The rows come from 5 hidden closed curves, with some noise, and rows from the same curve form a group. Each curve winds through 6 dimensions. The rows are also pushed far along 4 directions, which tell nothing about the answers.
In the rows, zero is written as 128.
Known rows, each followed by its group:
102, 99, 122, 90, 131, 86, 102, 127, 131, 179, 125, 110, 159, 80, 133, 108, 112, 87, 155, 130, 165, 77
k700
130, 130, 131, 109, 158, 113, 126, 129, 92, 107, 86, 148, 99, 172, 137, 126, 108, 170, 128, 90, 122, 112
k442
127, 122, 112, 93, 156, 94, 95, 150, 111, 118, 61, 150, 115, 150, 152, 127, 81, 143, 143, 79, 97, 86
k478
117, 159, 110, 134, 99, 133, 148, 113, 131, 117, 163, 142, 129, 137, 112, 123, 155, 125, 119, 162, 122, 153
k478
145, 132, 158, 138, 192, 134, 103, 138, 127, 85, 83, 135, 110, 170, 138, 140, 116, 188, 109, 103, 108, 181
k902
169, 156, 112, 148, 162, 121, 161, 90, 210, 174, 155, 145, 105, 144, 112, 78, 145, 141, 134, 98, 158, 125
k442
145, 129, 93, 152, 77, 183, 143, 143, 106, 119, 126, 113, 124, 108, 148, 159, 122, 102, 115, 134, 109, 101
k700
157, 134, 85, 124, 93, 148, 156, 129, 155, 142, 157, 126, 132, 85, 121, 128, 138, 101, 138, 154, 142, 86
k902
172, 153, 89, 160, 139, 112, 172, 84, 175, 140, 173, 128, 107, 149, 116, 117, 185, 113, 114, 159, 158, 157
k902
172, 126, 80, 140, 122, 158, 166, 120, 158, 137, 130, 147, 93, 118, 156, 111, 114, 109, 124, 154, 165, 116
k902
117, 74, 151, 109, 98, 156, 111, 184, 60, 90, 99, 93, 129, 97, 160, 170, 89, 116, 129, 165, 121, 115
k700
130, 77, 148, 115, 83, 115, 109, 175, 107, 103, 121, 132, 154, 73, 132, 170, 117, 65, 155, 181, 95, 138
k902
106, 131, 148, 126, 166, 68, 112, 99, 105, 121, 121, 155, 138, 159, 116, 129, 166, 124, 119, 146, 122, 175
k700
125, 152, 101, 128, 136, 135, 133, 122, 165, 137, 142, 142, 121, 122, 131, 103, 134, 142, 115, 142, 142, 130
k995
136, 118, 98, 125, 93, 149, 124, 139, 104, 111, 110, 118, 135, 108, 145, 160, 112, 97, 134, 133, 120, 108
k442
130, 148, 83, 143, 71, 168, 159, 146, 169, 125, 159, 140, 112, 108, 135, 124, 130, 117, 124, 148, 126, 106
k478
147, 122, 116, 159, 68, 179, 157, 141, 136, 133, 146, 126, 125, 102, 135, 145, 123, 87, 132, 141, 112, 124
k700
104, 118, 143, 75, 146, 88, 90, 140, 107, 129, 99, 152, 145, 124, 127, 107, 90, 131, 152, 126, 108, 112
k478
107, 122, 179, 140, 101, 117, 105, 151, 99, 115, 147, 111, 168, 113, 97, 165, 163, 114, 126, 138, 60, 141
k995
112, 91, 162, 103, 107, 94, 110, 134, 87, 132, 133, 113, 162, 103, 116, 144, 130, 80, 153, 161, 119, 132
k902
145, 114, 117, 117, 117, 113, 129, 133, 118, 147, 131, 125, 141, 98, 125, 136, 136, 94, 143, 142, 115, 85
k902
102, 79, 160, 82, 138, 74, 77, 157, 50, 112, 89, 86, 156, 119, 136, 166, 109, 112, 145, 131, 112, 98
k700
147, 107, 119, 111, 120, 130, 142, 145, 108, 113, 102, 148, 104, 123, 143, 135, 99, 123, 148, 125, 132, 96
k442
140, 102, 136, 136, 93, 136, 157, 141, 129, 154, 148, 108, 116, 110, 129, 127, 125, 99, 146, 129, 140, 88
k995
104, 155, 151, 132, 152, 90, 113, 123, 118, 109, 153, 131, 146, 148, 99, 135, 187, 156, 103, 151, 89, 160
k478
151, 144, 110, 125, 156, 124, 164, 97, 173, 177, 153, 139, 94, 146, 128, 66, 127, 146, 128, 118, 178, 101
k995
110, 94, 116, 113, 79, 110, 145, 140, 147, 154, 171, 102, 137, 78, 124, 125, 132, 75, 158, 170, 178, 101
k995
119, 146, 144, 125, 112, 121, 132, 120, 153, 151, 166, 144, 149, 114, 100, 104, 144, 118, 139, 142, 105, 132
k995
122, 158, 138, 114, 190, 49, 117, 64, 152, 161, 123, 165, 134, 186, 101, 83, 145, 134, 139, 85, 128, 157
k700
118, 116, 106, 155, 67, 228, 141, 176, 123, 91, 123, 101, 109, 93, 168, 159, 89, 133, 109, 147, 146, 128
k995
117, 104, 155, 149, 102, 118, 139, 134, 128, 137, 170, 114, 146, 98, 114, 142, 171, 89, 127, 182, 133, 153
k700
166, 134, 46, 117, 122, 116, 156, 101, 168, 168, 129, 134, 107, 112, 144, 106, 116, 89, 146, 120, 176, 68
k442
139, 169, 115, 162, 124, 142, 153, 79, 156, 141, 148, 146, 118, 166, 116, 112, 147, 127, 117, 105, 128, 167
k700
129, 147, 114, 112, 153, 103, 126, 104, 165, 171, 130, 126, 126, 141, 121, 89, 116, 139, 141, 82, 151, 96
k442
153, 140, 107, 113, 185, 141, 120, 128, 121, 108, 73, 161, 93, 154, 158, 114, 95, 182, 112, 104, 135, 115
k902
96, 91, 146, 85, 152, 74, 83, 168, 99, 112, 78, 118, 130, 135, 144, 141, 93, 141, 147, 103, 118, 100
k478
129, 110, 126, 112, 113, 108, 121, 138, 151, 165, 148, 104, 154, 82, 117, 123, 128, 93, 156, 127, 136, 79
k442
90, 141, 183, 137, 115, 113, 113, 118, 128, 122, 159, 142, 164, 132, 88, 130, 158, 125, 130, 141, 93, 188
k442
116, 121, 154, 85, 213, 62, 96, 105, 112, 134, 100, 136, 128, 157, 125, 96, 122, 164, 130, 123, 157, 137
k902
158, 136, 118, 142, 173, 149, 127, 137, 128, 113, 85, 139, 96, 157, 152, 132, 113, 174, 107, 86, 115, 115
k442
136, 123, 66, 119, 115, 119, 133, 140, 184, 156, 132, 120, 121, 93, 148, 114, 115, 102, 144, 125, 167, 76
k995
104, 122, 165, 118, 125, 138, 111, 139, 71, 91, 133, 108, 145, 135, 121, 149, 136, 148, 108, 169, 109, 160
k700
177, 145, 105, 158, 119, 149, 178, 119, 180, 148, 157, 154, 100, 127, 120, 113, 149, 121, 131, 118, 127, 109
k442
150, 152, 141, 171, 128, 151, 157, 124, 152, 103, 169, 162, 125, 121, 107, 139, 193, 141, 96, 187, 100, 188
k902
140, 156, 114, 149, 165, 86, 138, 76, 149, 159, 139, 133, 125, 168, 115, 114, 169, 126, 119, 97, 138, 142
k700
93, 97, 184, 98, 131, 105, 97, 142, 65, 112, 103, 124, 142, 142, 126, 137, 103, 133, 143, 123, 111, 137
k995
113, 112, 157, 110, 139, 132, 95, 155, 98, 115, 94, 96, 132, 139, 139, 139, 88, 154, 133, 87, 112, 114
k478
132, 106, 111, 119, 125, 130, 112, 157, 130, 133, 108, 136, 135, 85, 150, 134, 112, 103, 130, 147, 123, 99
k442
127, 175, 139, 156, 130, 115, 135, 110, 139, 113, 151, 138, 136, 170, 96, 135, 176, 149, 108, 112, 72, 164
k478
181, 148, 110, 145, 137, 109, 185, 88, 196, 161, 164, 161, 100, 146, 104, 93, 156, 115, 148, 115, 148, 126
k442
154, 148, 105, 183, 68, 194, 189, 108, 148, 126, 186, 91, 106, 137, 125, 144, 159, 113, 110, 144, 153, 149
k478
138, 131, 110, 167, 67, 158, 170, 124, 159, 134, 166, 112, 115, 124, 123, 144, 143, 92, 137, 124, 141, 136
k995
138, 110, 147, 121, 164, 133, 100, 162, 111, 92, 90, 129, 126, 122, 144, 150, 117, 159, 115, 133, 108, 140
k902
113, 141, 130, 110, 120, 83, 123, 109, 115, 132, 154, 156, 156, 122, 99, 121, 164, 100, 133, 176, 102, 143
k700
134, 103, 119, 77, 150, 50, 103, 125, 143, 148, 114, 125, 148, 114, 121, 118, 106, 93, 175, 122, 146, 99
k902
132, 92, 147, 115, 108, 149, 134, 160, 136, 143, 148, 132, 139, 61, 131, 117, 119, 103, 138, 185, 143, 112
k902
139, 140, 163, 118, 207, 64, 100, 105, 123, 143, 105, 125, 132, 179, 111, 112, 142, 163, 125, 81, 104, 132
k478
119, 101, 112, 123, 70, 202, 129, 171, 102, 102, 93, 126, 110, 104, 170, 144, 49, 117, 138, 124, 134, 107
k995
153, 150, 123, 182, 136, 192, 142, 133, 127, 89, 123, 132, 108, 146, 145, 152, 148, 163, 81, 133, 107, 171
k442
128, 115, 109, 91, 135, 89, 107, 142, 120, 129, 77, 151, 118, 145, 146, 125, 77, 116, 160, 79, 106, 85
k478
157, 122, 83, 138, 90, 181, 174, 144, 142, 151, 144, 126, 96, 96, 155, 112, 115, 113, 122, 152, 157, 67
k995
123, 113, 157, 115, 173, 87, 111, 121, 94, 110, 106, 122, 118, 166, 132, 130, 132, 149, 123, 130, 135, 155
k700
138, 122, 89, 118, 97, 181, 117, 157, 69, 92, 78, 116, 115, 123, 170, 164, 79, 133, 116, 118, 106, 85
k478
121, 111, 126, 82, 121, 91, 115, 141, 151, 172, 126, 151, 144, 92, 123, 87, 93, 95, 169, 127, 125, 74
k995
99, 131, 164, 126, 133, 117, 106, 127, 84, 97, 125, 97, 142, 159, 114, 152, 143, 154, 114, 129, 112, 162
k478

New rows, each followed by its group:
172, 127, 98, 178, 71, 187, 184, 119, 140, 136, 170, 91, 105, 121, 135, 150, 147, 93, 119, 143, 145, 122
k478
127, 85, 128, 61, 153, 75, 121, 136, 135, 155, 103, 148, 120, 104, 138, 90, 76, 113, 180, 125, 178, 76
k442
134, 102, 124, 115, 127, 113, 94, 147, 129, 134, 104, 121, 157, 88, 139, 147, 106, 87, 146, 128, 115, 117
k442
135, 103, 136, 127, 85, 149, 135, 158, 114, 130, 117, 143, 123, 107, 141, 137, 97, 98, 148, 126, 101, 99
k995
115, 104, 117, 80, 142, 66, 104, 116, 128, 165, 97, 149, 138, 119, 136, 101, 85, 86, 170, 106, 148, 92
k700
134, 109, 96, 87, 107, 149, 128, 146, 91, 122, 111, 97, 115, 113, 155, 125, 80, 126, 138, 148, 156, 73
k700
121, 132, 123, 107, 151, 112, 119, 113, 105, 120, 86, 139, 104, 178, 145, 116, 88, 150, 137, 86, 141, 125
k995
97, 94, 136, 104, 120, 83, 114, 146, 124, 121, 123, 129, 136, 108, 133, 135, 123, 100, 149, 153, 150, 129
k995
110, 85, 157, 147, 72, 169, 117, 193, 96, 91, 124, 101, 142, 81, 143, 184, 122, 106, 123, 156, 98, 130
k995
118, 117, 169, 110, 155, 73, 117, 130, 121, 136, 146, 175, 158, 98, 97, 116, 175, 112, 133, 186, 95, 143
k902
131, 92, 135, 85, 136, 83, 118, 148, 90, 120, 117, 117, 125, 122, 135, 134, 118, 114, 145, 167, 124, 98
k700
142, 145, 148, 133, 162, 136, 151, 107, 132, 118, 122, 139, 95, 180, 120, 107, 121, 182, 124, 91, 147, 151
k442
133, 92, 134, 81, 128, 66, 108, 138, 142, 162, 136, 110, 160, 83, 112, 122, 115, 79, 177, 136, 138, 85
k902
140, 132, 101, 136, 100, 189, 120, 155, 116, 115, 85, 128, 117, 125, 161, 145, 75, 134, 124, 79, 102, 94
k442
131, 142, 150, 148, 129, 164, 146, 120, 133, 106, 155, 142, 123, 129, 117, 123, 147, 149, 108, 168, 133, 185
k902
133, 94, 145, 95, 171, 108, 89, 146, 112, 122, 79, 99, 125, 135, 150, 129, 76, 146, 142, 102, 147, 116
k902
158, 186, 116, 166, 127, 175, 155, 93, 134, 119, 145, 119, 108, 187, 113, 124, 143, 168, 100, 93, 99, 152
k700
142, 135, 99, 139, 59, 219, 149, 152, 130, 121, 135, 122, 119, 98, 147, 131, 86, 117, 127, 135, 117, 104
k478
152, 113, 115, 146, 96, 128, 154, 124, 123, 140, 164, 98, 128, 108, 126, 146, 162, 84, 127, 165, 137, 114
k478
153, 184, 85, 149, 131, 138, 169, 78, 159, 142, 165, 158, 111, 159, 113, 97, 168, 136, 105, 145, 130, 143
k700
151, 88, 129, 94, 155, 91, 105, 146, 101, 115, 74, 134, 124, 120, 149, 147, 92, 116, 154, 114, 127, 101
k442
101, 143, 136, 150, 79, 152, 140, 140, 144, 136, 179, 139, 150, 89, 109, 128, 167, 109, 116, 179, 112, 146
k442
128, 145, 117, 158, 135, 184, 131, 129, 105, 106, 114, 131, 113, 138, 150, 138, 134, 158, 84, 137, 126, 147
k700
115, 109, 163, 102, 113, 153, 101, 150, 84, 111, 99, 133, 149, 112, 131, 140, 80, 132, 145, 119, 101, 123
k902
123, 103, 140, 93, 146, 112, 119, 135, 127, 136, 118, 149, 128, 103, 134, 104, 104, 123, 143, 164, 152, 124
k902
140, 118, 124, 99, 129, 119, 134, 134, 146, 152, 138, 134, 125, 111, 129, 95, 104, 120, 146, 145, 142, 98
k700
159, 115, 127, 136, 129, 151, 134, 143, 140, 135, 123, 100, 124, 110, 133, 141, 118, 131, 131, 106, 128, 100
k442
134, 126, 131, 130, 132, 134, 139, 116, 121, 118, 141, 136, 122, 127, 130, 123, 139, 130, 118, 171, 149, 158
k902
135, 148, 98, 99, 175, 87, 115, 110, 113, 129, 94, 153, 115, 163, 139, 109, 120, 151, 122, 113, 122, 106
k478
169, 150, 97, 129, 169, 144, 155, 100, 153, 169, 124, 150, 99, 137, 138, 79, 127, 154, 115, 109, 152, 83
k902
135, 132, 108, 152, 85, 195, 126, 146, 74, 89, 101, 111, 122, 135, 154, 175, 111, 129, 104, 118, 90, 122
k700
142, 114, 134, 119, 118, 137, 131, 129, 111, 126, 118, 106, 116, 146, 135, 130, 95, 122, 143, 110, 133, 120
k700
133, 123, 107, 87, 183, 87, 122, 101, 107, 134, 88, 119, 98, 176, 149, 100, 93, 154, 134, 101, 176, 107
k700
170, 147, 114, 172, 113, 187, 167, 116, 128, 129, 161, 118, 114, 125, 130, 133, 161, 128, 94, 164, 124, 140
k478
152, 146, 136, 153, 125, 153, 138, 115, 140, 120, 141, 105, 129, 146, 113, 143, 141, 141, 120, 105, 115, 152
k902
92, 107, 120, 45, 147, 54, 82, 135, 96, 138, 84, 144, 147, 118, 134, 105, 76, 115, 166, 125, 130, 78
k478
111, 89, 146, 93, 111, 173, 101, 174, 82, 98, 91, 119, 135, 86, 156, 142, 63, 136, 138, 152, 138, 115
k902
156, 141, 115, 129, 151, 105, 149, 84, 154, 156, 133, 157, 110, 156, 122, 90, 130, 114, 139, 120, 145, 140
k902
152, 108, 111, 134, 85, 155, 142, 148, 114, 140, 136, 117, 136, 83, 135, 147, 127, 84, 137, 149, 111, 81
k902
130, 93, 128, 148, 52, 193, 151, 166, 108, 105, 140, 92, 117, 95, 152, 165, 104, 95, 133, 160, 143, 125
k478
170, 107, 77, 111, 134, 127, 148, 147, 185, 160, 138, 133, 109, 67, 148, 105, 119, 104, 144, 166, 171, 67
k902
122, 108, 129, 66, 136, 80, 109, 142, 103, 139, 132, 117, 145, 103, 120, 112, 116, 115, 149, 169, 129, 78
k700
125, 90, 160, 119, 153, 139, 91, 162, 61, 89, 67, 117, 125, 133, 158, 163, 94, 142, 115, 131, 102, 136
k902
159, 179, 118, 166, 134, 151, 169, 97, 182, 129, 189, 132, 127, 134, 91, 116, 194, 157, 104, 146, 133, 161
k902
132, 125, 119, 123, 144, 147, 110, 142, 143, 127, 74, 123, 102, 158, 156, 124, 60, 153, 142, 42, 131, 110
k995
135, 130, 80, 142, 93, 180, 153, 113, 152, 170, 150, 96, 122, 94, 148, 113, 111, 99, 127, 123, 188, 87
k700
118, 169, 156, 159, 102, 157, 139, 113, 139, 123, 178, 135, 145, 138, 92, 123, 168, 142, 106, 142, 84, 173
k995
121, 88, 167, 117, 112, 126, 102, 171, 70, 106, 114, 78, 148, 110, 133, 175, 123, 118, 131, 139, 97, 112
k700
106, 120, 161, 172, 86, 186, 130, 156, 116, 76, 130, 116, 122, 139, 135, 170, 121, 140, 112, 129, 113, 194
k995
123, 131, 139, 88, 194, 31, 115, 99, 139, 143, 131, 185, 140, 131, 99, 89, 164, 132, 142, 163, 132, 137
k902
128, 169, 125, 199, 99, 200, 150, 124, 137, 91, 160, 89, 120, 159, 120, 166, 171, 165, 81, 113, 109, 181
k995
122, 82, 127, 80, 120, 82, 107, 161, 135, 121, 133, 124, 154, 61, 126, 138, 121, 90, 163, 192, 151, 110
k902
151, 140, 101, 162, 98, 189, 159, 129, 114, 95, 116, 142, 93, 153, 155, 144, 113, 136, 107, 130, 121, 150
k478
144, 138, 158, 152, 125, 121, 132, 118, 139, 120, 157, 113, 145, 136, 98, 149, 165, 123, 124, 130, 97, 171
k902
107, 135, 129, 104, 141, 130, 107, 122, 121, 136, 98, 128, 125, 151, 136, 109, 83, 153, 140, 78, 140, 115
k442
155, 133, 124, 137, 160, 115, 156, 103, 146, 161, 125, 119, 91, 173, 130, 98, 124, 147, 132, 76, 157, 100
k995
105, 117, 126, 107, 107, 73, 114, 118, 116, 159, 150, 129, 171, 93, 107, 133, 157, 66, 149, 154, 118, 108
k700
91, 142, 162, 90, 160, 68, 85, 113, 87, 106, 106, 152, 154, 168, 104, 124, 131, 149, 133, 123, 86, 164
k478
106, 136, 172, 115, 142, 90, 103, 116, 74, 85, 115, 155, 143, 170, 106, 143, 145, 139, 122, 148, 72, 189
k700
96, 114, 145, 66, 191, 39, 79, 130, 92, 130, 94, 119, 142, 148, 125, 115, 121, 152, 139, 120, 133, 103
k478
105, 117, 181, 118, 156, 132, 98, 135, 67, 83, 103, 121, 139, 145, 127, 150, 122, 165, 108, 147, 116, 179
k902
145, 163, 96, 149, 83, 201, 158, 126, 155, 144, 162, 117, 119, 114, 128, 111, 121, 132, 115, 126, 126, 105
k995
106, 78, 150, 108, 102, 146, 105, 172, 68, 92, 88, 93, 127, 123, 159, 166, 71, 121, 142, 122, 132, 121
k478
136, 123, 110, 87, 179, 117, 107, 132, 103, 116, 69, 158, 111, 136, 151, 113, 87, 164, 129, 113, 139, 98
k902
155, 142, 104, 145, 128, 145, 154, 123, 160, 112, 159, 121, 119, 113, 121, 133, 163, 140, 110, 169, 151, 147
k902
145, 177, 99, 162, 168, 164, 142, 89, 163, 139, 137, 107, 104, 170, 132, 107, 144, 182, 87, 92, 160, 146
k442
102, 154, 158, 143, 156, 117, 96, 112, 96, 119, 120, 127, 157, 156, 110, 143, 160, 155, 98, 108, 87, 164
k700
161, 101, 102, 147, 69, 182, 159, 171, 164, 126, 175, 102, 129, 41, 138, 149, 143, 88, 128, 203, 147, 103
k902
90, 126, 175, 116, 186, 94, 87, 126, 112, 98, 90, 130, 120, 182, 131, 125, 109, 182, 120, 89, 131, 186
k995
117, 147, 112, 151, 94, 213, 115, 152, 131, 90, 103, 108, 119, 138, 154, 151, 77, 159, 110, 87, 117, 150
k995
143, 122, 120, 89, 171, 131, 113, 128, 115, 154, 72, 154, 112, 132, 151, 91, 64, 152, 144, 81, 138, 71
k902
96, 116, 197, 128, 124, 130, 105, 142, 98, 95, 123, 143, 151, 137, 108, 143, 124, 142, 135, 132, 92, 188
k442
138, 130, 168, 124, 137, 87, 123, 133, 92, 102, 139, 124, 139, 155, 101, 150, 166, 134, 123, 153, 67, 152
k700
107, 134, 161, 122, 176, 49, 117, 90, 142, 137, 124, 132, 127, 190, 103, 112, 145, 143, 145, 82, 141, 168
k995
134, 182, 89, 123, 150, 80, 161, 68, 179, 157, 174, 165, 117, 165, 101, 75, 173, 133, 125, 143, 150, 145
k478
93, 80, 173, 105, 83, 110, 88, 172, 88, 116, 107, 100, 164, 101, 123, 167, 93, 93, 165, 107, 94, 112
k995
155, 143, 139, 161, 164, 125, 124, 114, 121, 96, 114, 117, 119, 175, 124, 154, 154, 150, 103, 111, 100, 178
k902
117, 105, 137, 80, 135, 124, 105, 143, 89, 133, 90, 147, 141, 101, 138, 116, 81, 126, 150, 129, 128, 89
k902
100, 105, 169, 70, 152, 70, 88, 126, 88, 141, 113, 142, 163, 112, 107, 113, 115, 120, 158, 139, 119, 113
k902
87, 141, 172, 126, 115, 107, 104, 132, 96, 107, 154, 124, 170, 125, 95, 149, 168, 129, 116, 164, 77, 168
k995
150, 119, 102, 103, 140, 104, 131, 125, 168, 181, 125, 143, 125, 104, 134, 87, 103, 103, 154, 113, 143, 71
k700
109, 157, 126, 126, 175, 108, 111, 93, 96, 118, 115, 122, 131, 172, 125, 124, 154, 167, 93, 121, 131, 150
k700
113, 113, 153, 112, 116, 107, 122, 146, 107, 110, 145, 160, 158, 83, 108, 142, 158, 108, 133, 202, 103, 145
k902
154, 155, 111, 195, 75, 197, 192, 102, 153, 118, 191, 100, 102, 149, 119, 141, 168, 124, 101, 151, 150, 174
k478
177, 156, 115, 193, 128, 164, 169, 107, 156, 112, 157, 125, 105, 156, 125, 145, 180, 132, 92, 144, 114, 179
k902
166, 159, 108, 162, 134, 135, 155, 97, 162, 120, 153, 118, 117, 158, 112, 135, 161, 135, 118, 123, 131, 167
k902
160, 99, 95, 102, 134, 143, 130, 142, 113, 154, 105, 113, 116, 94, 162, 113, 88, 108, 135, 142, 153, 56
k478
164, 128, 79, 115, 146, 109, 134, 112, 143, 146, 108, 123, 113, 132, 142, 124, 115, 112, 139, 106, 154, 85
k442
134, 141, 174, 139, 165, 121, 110, 137, 129, 103, 123, 147, 144, 135, 103, 141, 154, 168, 115, 122, 77, 165
k902
